The same things were measured in two ways. Each way mixes the same 3 hidden numbers, adds some noise and spreads widely along 2 directions of its own, which tell nothing about the thing.
Some things both ways: the first way, then the second way.
[ -6  -2 -18  20  14 -17 -17  -5  -1  -2  14  -2   9]
[ 26   8   3   0   9 -29 -16 -27 -23 -15   7  -4  -1]

[-14  -9 -16 -15  12 -10 -10   1 -16 -21   6  -2   1]
[  2   5  10  -5  -3  -4  -6  -9  -1   0  -1  -4 -10]

[ -5  -3  -6 -27  13   8  15   9 -15 -10   6  -4 -17]
[ -2  -1  11 -12 -26  -4   0   2   3   8   0 -13  -8]

[-18 -14 -17   6  51 -26 -38   6  -9 -28   7   5   8]
[  8  16   5   5  22   1 -24 -23 -22   3 -14  12 -27]

[ -5 -14 -16 -33   7   6 -53 -34 -27  -3  19  17 -29]
[-14  28  18  -3  -1  -3 -17 -15  27  15  12  13 -20]

[  1   9   1  43  13 -10 -13   2  21  18  12  -4  14]
[ 21   7 -13  10  18 -27  -8 -20 -32  -6   9   0  -7]

[  2  11   1 -32 -54  21  14 -15 -15   5   2  -1  -8]
[-15  -3   9 -14 -33 -17  21  15  38   6  39  -7  13]

[-18   2   9 -25  -2   8 -19  10  -7 -26 -14  12   3]
[-11  -4  14  -7 -11  15  -8  -3  21  12  10   9 -19]

[ 7 13  5 63 37 -9 -7 12 34 30 14 -6 15]
[ 33  11  -5   5  15 -38  -9 -21 -51 -19  -5 -18  -2]

[ -7   5 -17   1 -51  -9 -29 -34  -9  -5  10   2  12]
[ -9  13   1   8  -4 -22  -2 -13  21  10  36   7   3]

[ -4  -2   2 -28   0  15  -8  -3 -12   0   4   6 -19]
[ -9  -2  10  -4  -2  12  -2   4  12   9  16   3 -14]

[-10  -1   7  -3  43   0   9  30   3 -13  -3  -2  -1]
[  8  -3  15 -10  -5   1  -6  -2 -21   1  -3  -7 -23]

[  5  22  11  19 -36  11  21   2  16  17   1  -6  13]
[ 14  -5 -12  -7 -10 -18   7   6   1 -16  29  -4  22]

[ -5 -17 -44 -14 -22 -18 -61 -60 -30  -4  37   9 -13]
[-17  33   5  14  22 -17 -23 -32  17  30  27  28 -15]

Other things, the second way, with their names:
(433): [ 39  -9 -20  -8  -5 -29   9   4 -12 -42  24  -7  22]
(321): [ 25  11  -3   6  19 -31 -16 -24 -37  -5   1   0 -14]
(351): [ 2 -2 -7 -3 -4 -2 -3  5 15 -9 25 11  4]
(198): [ -4  11  -5  10  14 -19   6  -3  -8  13  38   2  -7]
(7): [ 11  -5  -2  -8   0  -5  -2  -1 -21  -9  -3  -8  -9]
(129): [-13   1   2   0  11  13  -4  -3  11  13  21  13 -17]
(270): [  1  16   3   0 -12 -35   3 -11  16  -1  36   2   6]
(41): [  8  12  -6   2   9 -24  -3 -13  -9  -2  21   4   5]
(184): [ -7  -4  16 -14 -17   3 -10  -1  -8   1  -9  -6 -21]
(181): [  5   3  11  -3 -21 -21   1  -4 -17   3  16 -22  -7]
(51): [ 15   2  -5  -5  -2 -40  10  -6 -25  -9  26 -12   5]
(179): [ 13 -16  -2 -11 -25 -24  18  14 -16 -24  14 -26  15]
(291): [  4 -11  -2 -16 -18 -19  16   7  -3 -11  22 -15  13]
(150): [ 21 -23  -4 -17 -25  -9   8  12  -9 -31  11 -19  18]
(340): [ 23   0  -2 -12  -1 -18  -3 -12 -31 -20 -12 -18  -1]
(8): [-4  6  4 -4 -2  3 -1  3 13  8 22  5 -8]
(348): [ 36  -4 -13   4  27 -12 -14 -20 -39 -18  -3   1  -7]
(29): [ 15 -24  -4 -10 -12  -4  11  16 -22 -23   4 -15   7]
(62): [ 37  -1  -5 -12  -9 -32   2  -6 -38 -37  -8 -20  12]
(42): [  3  13  -1  -1  -3 -22  -1  -8  23  -4  34   6  12]
(194): [  6  -3  -1   1  -2 -28   7   5 -17   6  27 -11  -8]
(418): [-14  19  11   7   5   2 -21 -19  15  18  13  16 -23]
(277): [ -2  12   1  12  19 -23  -3 -16  -1  19  35   5 -10]
(210): [ 21  -2   2  -2  -5 -18  -1  -3 -21 -14  -2 -15  -6]
(81): [ 13  -5   0  -4  -4 -16  12   6  -9  -4  26  -9  -3]
(294): [-19   2  10  -2 -14   5   5   2  29  22  30   1  -6]
(439): [ 15   3   8 -12  -8 -12 -10  -9 -18  -1  -4  -9 -13]
(205): [ -6  -2   0 -12  -1  12  -6   5  -8   8   1  -6 -17]
(262): [  6   6   4   2  -3 -27  -6 -13 -15   4  13  -6  -2]
(363): [  7  -2  -4  -4  -2 -16  -1  -5 -14  -6  20  -8   5]
(116): [ 0 -3  0 -9  0 -4 -6 -1 -7 -7  5 -6 -6]
(366): [ -9  -3  20 -12 -28   5   3   4   8   8  -8 -19 -19]
(158): [ -2  -7   2  -3   5 -11   2  -4  -9   7  21   0 -10]
(171): [  8  21  -5  10  13 -33 -11 -20  -5   4  15   7  -4]

Some of these things the first way, each followed by its name:
[  1  -1  -7 -42 -17  20  -4 -15 -21   4  13   6 -29] => (294)
[ -1  15   9  -4 -10  11  53  29   7  -5  -7 -13   6] => (150)
[ -1  20  11  10 -32   7  26  15  15   1  -9  -7  20] => (291)
[ -2  15   4  25 -10  -1   6   6  14   7   1  -5  17] => (363)
[  5  10   2  30  28  -3  31  27  16  13   7 -16   8] => (62)
[  4  16  16   2  14  18  57  39  13  14  -4 -13  -3] => (29)
[ -4   9  -3  -2 -42   6 -23 -27  -3   6   8   6   5] => (42)
[ -3   3 -12  20  -5 -15 -39 -22   5   4  17   4  12] => (171)
[ -3   9  -2  46  24 -15 -16   6  23   9   8  -2  23] => (321)
[-18  -8   0 -37  21   5   5  22 -18 -33 -11   3  -7] => (366)
[ 11   2 -13  12  -4   2 -11 -18   2  27  26  -3 -11] => (41)
[ -8   9   1  43  29 -19  -9  19  25  -2  -1  -4  29] => (348)
[-10  -7   4 -20  42   7  -1  21 -10 -12   1   2 -16] => (184)
[ -6 -12 -15 -18  14  -1 -53 -28 -19   0  20  14 -22] => (418)
[ -6   2  -7  21  33 -16  10  24   9 -11   4  -9  15] => (340)
[  8  22   8  31 -26   6  29   7  20  22   5 -11  15] => (433)
[-13   4   3   6  15  -7  15  28   5 -21  -9  -6  18] => (7)
